Each new row is followed by its nearest point in the smallest flat space through zero that holds the last named rows.
(in the rows, 128 means zero)

z700 (6 x 15):
[[127 172 138 143 127 133 175  90 110 116  82 130 101 134 128]
 [108 148 182 137 151 139 162 104  78 160 133 137  71 139 133]
 [133 156 143 124 129 135 172 110 110  99  90 138  99 169 128]
 [134 167 176 124 146 126 152 103 105 143 117 112  97 126 114]
 [ 89 158 146 147 167 103 141  78 119 124  78 143 100 140 118]
 [141 131 151 181 177 132 180  97 114 140 119 105  76 144 115]]
New rows:
[ 97 120 116 119 131 167 111 128 122  99 120 136 144 124 135]	[111 122 113 122 115 128 119 132 128 119 122 148 137 133 139]
[111 131  77 107 170 129 125 130 112 124 134 147 139 133 133]	[108 114 114 131 132 121 116 128 133 122 123 146 132 137 134]
[123 162 126 138 156 119 129 152 109 179 145 131 125 132 117]	[121 129 150 132 142 127 124 123 116 153 144 122 115 116 125]
[149 136 128 132 133 145 152 134 146 135 124 166 145 155 126]	[136 124 121 128 123 135 141 133 127 113 122 133 124 147 132]

z18 (6 x 15):
[[136 132 121 109 136 148 108  98 117 147 129 123 147 156 123]
 [111 118 152 132 170 125 154 100 135 144 123 137 139  88 126]
 [124 130 186 131 113 164 148 118 113 131 161 124 168 136 120]
 [ 97 102 116  83 136 147 109 124 108 135 132 132 128 134  84]
 [166  98 114 102 163 122 130 123 155 131 158 126 139  99 104]
 [134 158 145 110 165 116  90 112 126 143 129 132 128 129 116]]
New rows:
[148 125 170 106 101 168 173 141 107 145 121 134 105 151 144]	[120 126 149 139  99 152 146 130 115 124 138 124 145 143 133]
[109 131 174 112 153 123 101 111 117 126 110  99 135 110 120]	[108 145 160 118 155 126 114 115 118 140 127 136 131 118 114]
[120 122 143 121 147 137  86 100 104  85 135 102 152 151 104]	[125 136 141 104 132 144 103 119 113 137 140 127 140 148 108]
[133 121 141 119 132 135 111 114  82 150 107  83 143 126 150]	[122 137 132 126 131 142 122 104 116 143 119 127 140 146 134]
[162 119 142 120 146 121 122 134 109 128 137 142 112 120  94]	[138 127 135 111 143 121 114 137 134 125 146 129 127 117 107]
[ 88 104 137 136 142 150 137 117 146 169 147 114  98 104 160]	[106 114 133 135 142 131 152 112 128 136 116 133 131 108 131]

z193 (6 x 15):
[[100 172 178 128 103  78 118  70  95 145 161  67 146 170  92]
 [106 139 168 116 108 117 118  80 126 117  82 109 120 197 181]
 [104 165 134 151  87 128 149  93  94 121 130  96  95 156 129]
 [123 161 179 130 116  87 166  95 134 115 134  60 118 166 137]
 [127 161 152 150 137 119 104  93 119 140  84  76 123 201 142]
 [ 89 201 132 185  65  88 148 129 116 121 125 117 116 163 136]]
New rows:
[124 127 145 135 130 122 135  98 143 146 151  97 155 119 139]	[129 130 149 117 133 110 132 115 130 130 142 106 137 132 119]
[114 137 104 124 135 150 111 147 111 107 139 146 100 146 112]	[124 129 106 139 121 149 120 129 111 132 124 141 116 123 123]
[103 117 106  95 157 144 122 139 106 149 144 155 145  93  93]	[130 104 110 111 137 143 106 132 113 142 155 154 143  94  97]
[135  93 107  94 114 112 158 127 123 142 112 160 133 108 152]	[124 102 127 103 120 136 137 133 138 114 130 160 128 109 148]
[ 97 119 106 162 116 132 147 141 100 121 127 158 101 133 148]	[112 139 104 147  97 144 138 136 116 118 120 153 106 124 142]

z320 (6 x 15):
[[105  86 136 127 131 163 102 146 155 146 147 144 130 128  98]
 [135 111 191 107 143 132 121  90 133 131 125 113 165 137 121]
 [111 158 133 163  99 140 132 148 126 124 125 151 117 112 153]
 [132 121 136 149 116 117 112 120 125 135 150 146 119 129 105]
 [111 106 138 151 131 135 117 113 143 126 152 136 151 138 135]
 [173 129 149 136 116 114 123 106 118 168 109 124 144  98 102]]
New rows:
[103 139 119 104 107 104 140 132  99 136 121 104 138 125 129]	[136 141 123 116 131 120 138 128 119 122 116 119 123 128 135]
[ 94 129 113 125 128  87 150 122 120  77 136 157 115 127  77]	[122 133 118 125 128 105 122 128 115 104 154 138  94 152 112]
[136 134 118 136 132 129  89 133 125 123 131 116 158 137 161]	[124 125 121 140 133 128 133 119 134 125 130 123 147 130 148]
[138 108 134 150  96 131 125 122 151 100 123 119 104 115 135]	[123 132 130 143 119 129 125 130 128 128 133 138 125 125 131]

z140 (6 x 15):
[[165 118 153 156 147 150 111 127 129 126 157 130 126 130 139]
 [139 142 144 139 113  99 123 150 149 160 109 127 134 159 148]
 [127 134 134 100 134 131 129 132 128 120 132 161 127 129  69]
 [123 125 115 115 142 147 123 136 114 117 141 143 151 134  99]
 [ 86 135 152 134 124 112 130 112 134 106 132 120 109 140 115]
 [134 133 120  97 136 123 108  74 141 127 146 114 121 167 155]]
New rows:
[132 138 102 106 153 103 103 158  93 146 149 147 159 105 107]	[137 126 104 111 135 143 128 152 115 134 126 147 159 128 104]
[149 140 140 150 147 135 121 132 136  96 142 152 135 129 159]	[146 122 143 149 140 141 117 129 127 125 147 126 130 133 139]
[162 120 160  98 130 132 111 119 122 141 102 148 149 133 142]	[163 131 128 114 130 127 119 128 138 148 128 140 130 139 130]

z740 (6 x 15):
[[ 90 118  88 106 105 104 150 120 140 107 164 140 137 110 152]
 [ 86 155 154 145 129 116 150 128 144 137 150 146 115 147 126]
 [118 128 129 115 118 152 156 135 115  69 145 101  93 113 127]
 [112 111 157 144 108 113 129 145  84 114 134  83 127  91 112]
 [116 166 121 110 135 133 146 112 105 165 119 109 137 129 120]
 [110 136 114 110 105 124 113 122 105 137 169 139 133 102 136]]
New rows:
[131 117 106  98 128 132 138 112 122 140 144 152 148 143 135]	[128 134  98 107 126 128 126 115 135 139 136 144 139 128 140]
[109 166 131 142 119 114 136 125 143 108 121 146 159 142 120]	[108 137 131 135 132 116 144 125 144 136 131 138 129 141 131]
[133 102 125 157 105 132 167 119 119  81  96  84 136 168 122]	[130 105 132 138 137 123 165 138 137  89  92  88 122 131 122]
[117 118 143 146 139 102 103 138 120 131 126 140 108 151 131]	[125 122 151 151 128 118 116 137 136 133 131 141 127 135 124]
[102 112 101  98 109 123 126 128 130 168 136 125 132 142 136]	[115 134 103 113 122 114 131 116 127 149 136 136 147 122 137]

z799 (6 x 15):
[[ 93 139 137  97 103 114 145 122 144 128 185 157 122 127 110]
 [ 99 135 150 123  95 159 102 116 161 160 159 156 133 138 114]
 [106 123 123  94  90 130 114 124 120 138 171 165 105 121  75]
 [128 153 142 122 113 127 122 123 124 147 143 127 131 134 136]
 [111 142 122  86 107 151 119  86 136 142 181 123 129 103 106]
 [106 124 153 127 120 124 144 136 139 178 144 147 124 139 119]]
New rows:
[ 88 126 110 148 151 153 145 146 146 116  99 112  99 154  88]	[119  92 121 141 142 135 133 139 143 122 110 140 124 128 114]
[144 131 101 121 100 140 126 120 121 120 147 163 116 147 144]	[127 139 127 122 108 127 111 130 124 113 140 142 124 132 120]
[146 152 113 109 122 107 122 140 142 132 141 143 175 128 138]	[127 151 135 124 119 120 128 126 130 119 141 127 134 133 142]
[109 142 104 115 125 110  81 110 133 114 103 125 131 115 132]	[137 135 117 126 120 140 105 119 125 104 126 124 130 124 127]

z549 (6 x 15):
[[114 107 141 150 127 121 140 103 163 138 140 166 130 119 147]
 [135 142 126 106  86 158 130 150 172 161 148  79 119 104 125]
 [133 112 160 131 118 133 154 132 120 128 153 111 158 139 137]
 [125 114 165 150 167 128 151 122 109 161 137 135 143 132 142]
 [ 97 113 177 129 101 130 127 127 122 122 113 122 120 139 149]
 [138 116 166 160  92 156 144 163 125 146 140  97 180 115 131]]
New rows:
[111 134 118 152 109 133 107  92 124 127 133 143 143 141 127]	[123 121 126 141 119 122 124 122 134 115 122 149 133 126 131]
[101 128 132 126 129 111 134 116 143 148 122 178 119 125 140]	[110 118 134 139 138 118 126 105 148 136 122 162 111 123 142]
[138 133 124 123 130 149 156 111 119 136 153 102 126 129 118]	[141 130 129 112 136 132 145 130 129 139 152 106 134 132 126]
[133 122 147 128 115 151 156 131 138 129 129 142  98 140 100]	[122 125 136 122 121 130 131 125 137 132 133 124 122 128 134]

z429 (6 x 15):
[[142 146 129 106 117 126 116 143 163 150  83 162 161 103  86]
 [122 140 134 153 125 116 118 145 131 123 127 115 170  80 113]
 [139 109 141 161 136 131  82 174 176 132 104 196 156 139  93]
 [111 103 112 116 128 157 104 184 121 129 122 121 139  99 115]
 [107 142 116 123 115 157 154 148 129 106  95 120 132 104 128]
 [ 91 148 172 131 157 121 149 139 156 151  89 164 121 128 148]]
New rows:
[163 131 143 135 143 112  95 108 152 159 142  97 144  95 127]	[143 133 139 128 133  93 106 115 126 154 149 118 154 106 114]
[119 118 108 118 126 145 141 144 148 105 103 131 147 101 122]	[120 134 116 125 116 150 135 151 135 113 102 130 140 107 116]
[ 94 148 136 105 126 149 158 126 125 150 134  93 158 156 161]	[106 139 135 111 135 131 153 121 115 134 123 109 113 119 150]
[116  98 115 101 146 122 104 153 146 117 122 100 101 115 100]	[123 108 116 107 130 143 110 155 119 139 131 123 126 120 121]

z553 (6 x 15):
[[120 143 123 130 123 145 157 105 175 122 112 134 167 132 112]
 [128 139 140 158 134 152 101  95 133 127 123 128 162 157 134]
 [156 147 141 114 130 121  72 143 165 111 119 102 111 114 125]
 [109 118 135 144 129 115 125 132 120 102  56 134 148 118 123]
 [119 158 140 147 147 120 120 125 170 154  81 125 154  94 169]
 [159 138 190 146 153 133 100 151 142 142  98  91 133 106 169]]
New rows:
[111 158 104 104 123 106 114 155 146  93 154 145 160 101 113]	[122 141  98 108 118 115 120 127 158 117 126 135 119 117 110]
[105 123 103 138 130 121 100 150  97 142 163 131 112 111 124]	[120 125 106 124 128 112 108 132  98 140 151 138 100 127 139]
[141 122 123 115 157 103 161 147 160 162 142 103 127 109 153]	[136 139 136 114 137 122 159 147 153 160 141 119 118  96 152]
[129 141 115 110 150 106 107 147 157  95 142 136 116 151  97]	[136 134 111 107 116 123 104 129 149 104 135 125 114 130 101]
[162 127 128  99 101 107 153 113 143 119 115  99 121 123 156]	[139 130 137 114 128 126 142 143 148 127 126 117 122 112 125]
[ 99 148 148 148 135 142 137 147 130 109 123 127 120 161 126]	[129 123 138 136 128 136 130 123 122 121 120 126 139 138 124]
